All groups share one centre, and each spreads out both ways along 11 directions, with some noise.
In the rows, 128 means zero.
Some rows, each with its group after it:
[106 136 112 165 149 107 121 122 142 136 123 148 141 150 179 114  87] | (2)
[115 153 109 147 139 148 123 139 134  97  99 146 162  77  87 142 173] | (1)
[ 99 115 121 124 123 143 131 142 109 122 110 111 145 115  95 117 136] | (3)
[116 139 123 159 106 150 132 125  89 166 119 135 178 120 101 138  79] | (1)
[146 136 148 142 203 170  90  96 122 121 103 180  73 112 121  88 166] | (3)
[ 99 178 185 128 144 122  49 133 163 133 169 130 100 174 103 135 141] | (4)
[179 151  82  99  83 105 114 128 134  90 138 170 169 130  74  91 119] | (1)
[156 100  85  92 122  68 157 106 147 169 145 132  70 124 100  94 132] | (3)
[151 113  73 147 136 140 115 130 103 122 166 161 192  93 117 107 131] | (2)
[147 128 169  79 106 155 159 135  93  48 130 138  94 129 181 107  83] | (4)
[126 151 157 168  63 117 149 155 129 105 116 133 177 154 148 178  81] | (1)
[122 124 138 165 111 133  64 100  70 154  93 132 191 135  51 157 107] | (3)
[ 94 131  90 142 113 112 145 121  93 104 110 164 153 119  83 138 158] | (4)
[ 87 125  90 126  84 127 136 144 135 109 118  94 133 164  99 128  93] | (6)
[154 148 129 125 105 161 156 131 118 204 157 161 124 134  96 132 101] | (1)
[125 107 150 115 138 114  88 110  77 161 153 104 135  91  86 110  75] | (4)
[131 104 141 128 143  64  75 109 110 124 111 128 163 132  96 121 190] | (4)
[107 134 158  94 172  86 103  94 101 169 118 150  99  95  96 147 124] | (6)
[138  63  95  98 152 186 114 108  97 107 118  87 102 132 122 129 173] | (2)
[ 98  69 128 130 133 107 123 117  79 146 109  66 152 119 136  84  93] | (4)
[100 141 124 129 114 104  94 108  70 105  87 126 213 145 120 117 108] | (4)
[114 140 172 168 111 159 145 139  86 124 110 138 164 155 176 138 120] | (0)
[162 125 108 126 100 162 152 110 136 170 125  89  76 142  99 156 125] | (5)
[113 124 101 135  82 153 144 127 107 151 113 107 144 129  69 168  95] | (5)
[115 111 129  95 104 101 115 151 105  80 123 141 187 120 108 119 130] | (5)
[169 144 125 154 100 126 149 143 127 162 138 163 153  73  74 101  97] | (6)
[114 131 117 122 103 119 178 149 123 129 128 147 149 159 153  91 134] | (0)
[105 105 172 173 149 157 123 131 128 155 115 140 109 160 163 163 106] | (1)
[173 112 115  85 140 103 124 142 189 107 165 169  99 143 146 114 139] | (0)
[151 119 139 128 145 215 188 162 129 116 103 145 144 118 183 128 180] | (3)
[157 118 119 183 157  92  85 101 115  91 103 143 191 119 169  92 180] | (5)
[188 104 155 122 166 115  67 123 174 195 109 115 161 124 136 125 109] | (3)
[123 126 150 118 148 138 149 113 108 145 151 122  76 107 164 132  93] | (6)
[130 153 133 124  91 159 151 142 127 194 100 155 133 153  57 126 116] | (3)
[131 158 155 120 162 157 114  98 120 142 105  88  97  96 146 174 110] | (6)
[ 79 115  85 144 125 119 162 106 118 111  85 137 100 151 130 164 129] | (3)
[133 112 135 140 117 146 118 124  79  70 106  89 138 113 124  59 130] | (0)
[157 121 113 130 101 166 159 164 147 143 120 122 136  93  80  92 120] | (6)
[165 116 114 165 126  87 122 127 137 126 120 183 189 121 145 128 133] | (2)
[172  98 122 127 120 162 102 118  67 160 169 171 175 123  94 125 127] | (2)
[156 123 133 114 103 138 122 101 101 124 117  94 119 152 115 138 170] | (5)
[149 119  80 117 100  87 163 128 162 136 122 155  92 134  95  91  92] | (0)
[123 111 117 122 121 160 183 162 123 136 118 144 154 148 163  67 167] | (0)
[157 106 137  88 124  91 154 128 138 183  93 112 149 112 103 121 194] | (1)
[118 110 102 159 164  87 111 131 152 163 118 164 154  73  63 126 186] | (2)
[126 136 125  88 114  98 134 130 141  82 138 104  82  78  74 158 172] | (2)
[ 93 144 130 114 115  81 128  92 114 113 111  96  58 173 110  96 130] | (5)
[154  90 138 134 116 119 162 138 122 138 187 138  58  95 113  96 113] | (6)
[106 109 146  96 131 106  95 150 161 100  82  99 148 156  95 100 179] | (2)
[120 134 156 134 139 105  60 100 132 138 131 105  97 141  91 160 107] | (6)
[ 76 167 142  97 113  62 124 124 133 111 116 120 171 170 173 190 136] | (0)
[115 113 117  98 102  92 141 123 104 115 169 132  77  92  72 137  88] | (4)
[100 155 126  84 132 105 145 135 111 121 132  84 143  81 135 110 120] | (1)
[164 126 144 112 114 114 111 119 110 102  93 149 173 124 131 129 112] | (4)
[125 117 155 132 170 152  94 156 178 174 166 163 119  87 102 195 110] | (5)
[195  81 109 110 170  84 102  79 150 166 142 108  98 130 177 142 126] | (3)
[107 126 135 199 142 128 103 101 136 146  71  99 122 148 130 161 126] | (5)
[123 127 133 112  78 112 167 148 106 172 129 119 184 141 116 141 120] | (1)
[144 141  89 128  99 142 190 127 159 115  70  85  91  97 119 137  85] | (1)
[ 97 179 125 111 118 172 130 129 134 122  46 149 145 204 121 104 123] | (4)
[129 136 116 107 111 153 133 165 140 109 153 145 140 131  92  96 165] | (6)
[123 169 144 163 132 138 123 126 167 192 114 168  86 132  86 115  54] | (5)
[184  77  98 111 135 114 122 116 185 119 103 112  50 104  96 118  87] | (0)
[128 144 111 126 145 113 133 163 135 121 160 153 187  63 135  75 104] | (3)
[118 102  82 113 140  85 130 116 114 136 159 108 130  91 115 125 124] | (3)
[126 133 136 125 132 158 118 131 128 120  97 122 136 134 130 140 118] | (4)
[133 102 125 140 153 161  70 112 143 141  91 103 116 149  82 144 181] | (6)
[150 118 137 148 154 175 146 123 134 109  60 149 122 139 176  82 120] | (3)
[132  96 182 119 109 151 103 144 102 126 157 126 158 190 165 155 148] | (1)
[102 185 147 103  96 163 165 156 132  91 128  87 118 111 145 127  73] | (2)
[ 70 128 121 134 127 111  77 113  86  77 146 122 138 133  97 171 105] | (0)
[100 128  81 119 144  78 124  98  97 117 114 148 115 123  85  45 149] | (5)
[138  86 106 131 112  92 144 138 104 173 205 168 157  98  99 138 127] | (2)
[ 71 151 154 139  85  89 114 158 144 136 143 123 167 142  98 200  67] | (0)
[137 167 142  79 149 167 103 144 140 181 132 157 141 107  73 106 120] | (6)
[128 142 140 107 146 160 147 137 120 173 159 145 103 119 148 106  63] | (6)
[157 133 197 154 189 154  89 133 171 141 126 145 112 125 191 156 143] | (5)
[148 100 137 122 114 154 142 112  71 177 150 148 114 110  77 163 116] | (2)
[177 129 154 145 116 163 142 151 137 159 113 122 147  91 108  55 106] | (0)
[140 119 166 129 129 190 130 114  64 191 128 143 118 109  92 156 107] | (2)
[100 152 161 104 138 106  72 133 127  87 162 110 126 139 118 124 131] | (2)
[137 158 171 107 149 115  81 129 153 147 169 161 139 128 134 180 132] | (0)
[131 158 113 172 100 186 131 131 101  80 170  80 126  93 113 148 139] | (6)
[135 107 116 129 138 123 111 135 135  80  62 121 180  98 107 134 202] | (1)
[127 142 130  88 153  83 110  98 122 160 150 159  77 144  86  91 192] | (4)
[173  79 149 136 143 140  99 141 146 116 106 134 137 108  98  95 168] | (0)
[ 73 155  99 144 111 127 175 134  75  72 154 176 121 130 126 112 158] | (4)
[ 96 115  92 111 177 103 121 109 127 149 125 144 100 124 122  69 110] | (1)
[149 127 123 141 160 134 151 145 162 140 145 150 142 112 205 131 122] | (5)
[125 106 140 139 102 175 109 154 137  93 108  79 137 125 114 170  75] | (5)
[107 132 161 123 161 160  94 121 126 109 133  91 102 130 172 145  96] | (3)

New rows. What belongs after each?
[ 84 101 141 150 120  90 107 143 126 145 143 101 118 138  95  88 105] | (4)
[140 119 112 174 175 125  85  89  89 108 133 117 149 105 158 109 184] | (5)
[178 105 150  77 138 160 102 108 117 127  86  89 122 103 140 168  82] | (4)
[140 117  79 138 109 141 158 155 141 132 139 202 169 178 126  74 181] | (6)
[ 93 139 138 198 129 145 145 140 129 135  96 150 143 135 164 149  61] | (1)
[187 106 154 167 163 199 120 113 101 126 122 184 131 122 163 107 140] | (0)
[144 139 162 147 140 174  75 140 118 157 139 139 171 120 110 109  72] | (6)
[122 121 120 101 129  91 107 124 114 166 150 168 153 138  71 106 165] | (1)
[ 82 129  60 134 174 172 114 128 148  72 141 180  73 143 115  97 131] | (1)
[151 153 104  78  93 106 133 113  91 206 180 151 143 129  70  74  74] | (1)
[158 112 182 164 152 144  74 155 190 155  95 108 164 155 151 118 132] | (4)
[ 95  99 131 157  93 136 190 153  98 145  89 141 144 169 110  72 189] | (0)
[121 146 128 123 140 142 158 135 155 103 163 131  80 136 175 159 162] | (4)
[173 168 206 142 156 118  77 105 110 151 117 176 168 130 141 136 203] | (0)
[102 157 124 132 121 120 129 105 129 135 141 107  94 159 151 153  68] | (6)
[117 150 168 146 152 142 119 142 137 129 139 155 137 111 155 146 147] | (1)
[124 154 120 106 111  72 132 142 169 158 126 155 173 135 109 142 128] | (0)
[123  89  93 156 108  95 160 108 139 130 114 121  87 186 166 133 108] | (6)
[124 155 111 142 116  90 127 116 135 133 120 160 123 143 129  95  54] | (3)
[123 117 155  91 145 107 104 149 161 158 125 117 142 119  81 111 214] | (0)
[ 93 150 125 120  94 137 172 132  72  63 152 135  95 134 127 101 119] | (3)
[133  88 125 109 152 125  85  94 102 173 112 122  98 131  61 112 140] | (1)
[174 140  98 116 111 143 123 137 137 132 159 202 148 155 106  94 128] | (1)
[167  99 110 146 184 159  70 123 162  98 171 114  94  71 122 113 139] | (5)
[161  88 130  99 139 111  96 107 134 139  96  96 127  99  96 172 134] | (4)
[147 129 170 125 104 164 126 158 136 132  92 141 171 138 129 150  93] | (5)
[166  94 139 127 132 116 117 156 157 132  92 153 172 128 104  82 205] | (0)
[111  85 102 148 105 118 140 141 125  87  97 120 155 154 127 122 157] | (6)
[106 141 142 131 183 189 111 136 133 177 106 120 111  91  96 111 149] | (2)
[ 86 169 153 114  71  55 124 164 148 118 136 107 196 140 111 149  85] | (0)
[167 156 170 157 128 111 137 102 109 171  87 184 145 152 136 117 170] | (0)
[178 150 116 195 116 120 123 100 168 187  95 146 111 144  98 131 122] | (5)
[195  82 123 151 142 159 142 109 126 122  69 147 105 123 137  79 154] | (0)
[130 144 160 133 114 167 126 126 115 129  83 140  99 164 105  99 119] | (3)
[ 91 107 137 174 140 120  96 112 132 118 128 158  84 187 142 132  70] | (1)
[118 120 134 164 153 113  99 117 125 189 135 201 124 149  88 118 122] | (1)
[146  74 120 129 126  83 141 139 153 142 172 132  80  75  79 146 136] | (4)
[143 120 172 106 150 137 126 148 185 185 107  98 109 118 118 156 151] | (0)
[119 142 165 136 146 119  70 122 119 130 154 155 127 124  72 124 160] | (4)
[165 153 125 159  82  97 116 109 141 110 120 127 136 152 116 113 104] | (5)
[152  80 185 134 153 163 122 127 154 157  87 109  74 140 132 150 180] | (0)
[164 131 132 145 116 171  89 154 151 135 156 139 146 128  70  95 132] | (6)
[122 119  99 172 106 144 123 111 112 109 141  87  90  94  58 149 158] | (6)
[131 136 153 120 113  99 142 143 133  99 117 205 104 162 101  50 168] | (4)
[112 137 158 126 119 122 155 155 169 113 137 148 107 162 159 169 172] | (1)
[193 116 133 145 153 203 140 114 115 150 125 143  83  97 134  72 102] | (0)
[124  81 166 134 100 144 167 177 163 129 114 104 105 152 135 104 142] | (0)
[ 85 141 106 170 145 101  83 109 119 142 123 184 117 117  43 127 100] | (1)
[ 90 116 125  85 100  56 133 132 152  67 128  97  99 169 145 143 138] | (0)
[128 130 172  75 137 132  55 152 172 128 148 121 115 161  71 108 140] | (6)
[ 88 118 147 128 110 144 183 149 146 151 139 132  77 179 165 173 104] | (0)
[105 111 133 163 141 132 100 120  50 108 113 157 192 104  98  91 155] | (4)
[104 194 135 114  91  75 137 118 110 126 157 138 138 145 130 116  81] | (0)
[156 131 104  85 153 166 106  91 130 115 139 123  58 151 124 108 141] | (2)
[173  93 175 160 143  87 111 114  99 168 150 171 116  67 104 110  93] | (6)
[152 128 155 110 113  92  78 140 139 150 147  96 178 114 107  97  72] | (3)
[142 120  93 140 106  58 103 110 135 122 103 129 206 107 102 196 146] | (4)
[109 132 107 140  89  96  95 124 141  80 138 106 121 162  68 146 169] | (6)
[155  95 148 165 142 111  98 129  92 120 186 140 164  54 119 149 142] | (4)
[148 137 159 176 153 195  81 116  97 167 143 127 151 106 131 132  62] | (6)
[116 139  84  90 106  48 142 129 162 148 135 164 123 147  81 126 142] | (0)
[153 123  81 159  87  85 131 126 184 117 140 114 101 134 101 134  91] | (5)
[181 171 128 103 113  98  99 107 132 132 165 158 114 114  92  91  84] | (1)
[151 108  93 142  93 136 184 100  53  92 113 153 106 134 116  74 157] | (3)
[121 179 183 107 153 123 112 117 125 171 120 115 146 128 146 161 154] | (0)
[171 141 149 108 138 172 108 127 161 120 110 118 124 116 153 202 117] | (4)
[114 114 113 118 143 145 123 121 130 121 177 173  74 153 136 167 106] | (0)
[148 148 165 116 118 120 145 139 125  91 153 179 112 142 155  88 136] | (4)
[ 70 141 127 153 123 130 101 142 129  87 141 159 127 140  80 173 150] | (1)
[164 133 109 161 118 124 171  97 141 162  87 113 110 168 172 130 154] | (5)
[140 116 145 162  95  90 143 140 132 143  94 183 167 157  99 111 161] | (0)
[ 99 118 104 151 158 143 140 106 139 153  79 122  95 174 180 116  84] | (2)
[102  87 124 137 159 156 164 134 116 162 175 100  57 109 146  90 148] | (4)
[134  95 121 118 141  96  79 138 178 147 152 189 109 126  49 172 149] | (0)
[158 128 168  95 108 192 124 142  79 126 175 121 153 127 142 127 103] | (2)
[177 164 119  94 132  48 102  91 158 135 105 149 139 119 114 117 136] | (0)
[138 136 120 118 130 116 129 121 165 184 111 162 108 148  88 158 143] | (3)
[160 139 136  66 130 116 114 109 118 167 153 112  96  99  55 125 168] | (1)
[129 158 166 161 111 124 135 145 167  73  94 122 125 108 142 191 156] | (1)
[ 65 150 170 151 126 172  93 150 111  86  88 106 174 139 130 156  86] | (3)
[112 144  67 123 109 114 165 114 129  84 122 128 102 144 103 146 239] | (6)
[176 103  77 132 132 124  82  82  97  71 130 154 147 135 126 139 154] | (2)
[134 114 149 104 153 132 144 115 142 143  99 115  78 156 157 121 170] | (5)
[147 149 150 104 160 182  56  97  90 141  97 122 152 106  80 167 107] | (4)
[108 106 157 132 123 104  51 140 110  85 130 133 190 104  63 178 151] | (5)
[187 114 145 127 121  70  89  84 121  66 160 166 111 161 176 167 140] | (2)
[176 157 152  89 149 183  90 108 148 131 107 101 135 114 154 207  96] | (4)
[159 105 114 144 104  95 138 135 151 163  85 160 159 106  67 103 122] | (6)
[ 99 129 144 171 139 186 130 127  78 159 111 148 161 128 124 139 139] | (0)
[163 205 176  78 102 113 132 134 148 110 184 144  75 112 118 132 107] | (2)
[192 117 135 144 117 127 141 130 126 138 102 155 134 114 101  31 156] | (0)
[156 128  79  88 118 146 129 132 148 129 148 183 106 138  54 111 184] | (1)
[ 87 126 134 145 129 209 142 155 130 119  79 110 121 159 138 114  92] | (4)
[116 136 115 120 118 124 143 130 130 116  85 191 112 153  69  98 177] | (4)
[113 155 138  93  87  95 143 137 140  76 102 175 100 177  96 109 127] | (4)
[151 139 163 106 132 111 123 134 111  73 174 146 114  85 118 127 217] | (6)
[111 140 166 114 104  77 124 119 125  65 143 121  95 183 178 151 132] | (0)
[160 151  90 122 150 136 124  99 131 177 153 145 140  75 107 196 144] | (4)
[195 126 125 118 153 117 107  90 151 124 121 174  90 166 168 120 144] | (2)
[126 138  90 155 145 162 107 111 108 175 126 129 172  80  83 186 113] | (4)
[109 114 106 171 129 162 130 138 118 122  99 151 154 146 144 129  94] | (1)
[106  93  93  96 110 131 135 122  75  95 111 100 161 121  95 114 167] | (5)
[195 115 165 144  95 117  69  85  67 139 127 129 172 153 101 138 135] | (3)
[130 121 136 170 106 121 141 143 131 178  70 162 189 134  96 139 134] | (0)
[123 151 117 125 106 131 157 102  76 120 171 162  83 138 114 143 137] | (3)
[ 91 145  93 155 120 148 141 133  85 146 112 155 213 127 128 131 106] | (0)
[143 125 179 144 105 107  86 124 103 134 135 137 167 147 112 146 110] | (1)
[133 115 129 100 111 161 133 100  78 123 119  71 108 146 116 146 170] | (5)
[104 101 159 101 178  91  81  77 132 153  46  93  94 140 130 186 129] | (6)
[144 123 121 135 121 145 119 123  92 108  79 143 194 113 122 134 118] | (4)
[136 177 185 132 129  89  57 131 164 137 122 180 148 184  97  89 151] | (4)
[111 195 100 106  78 150 168 156 152  46 146 120 113  98 103 167 134] | (1)
[148 178 115 124 149 161 130 107 117 165 138 161 117  91  93 134 163] | (6)
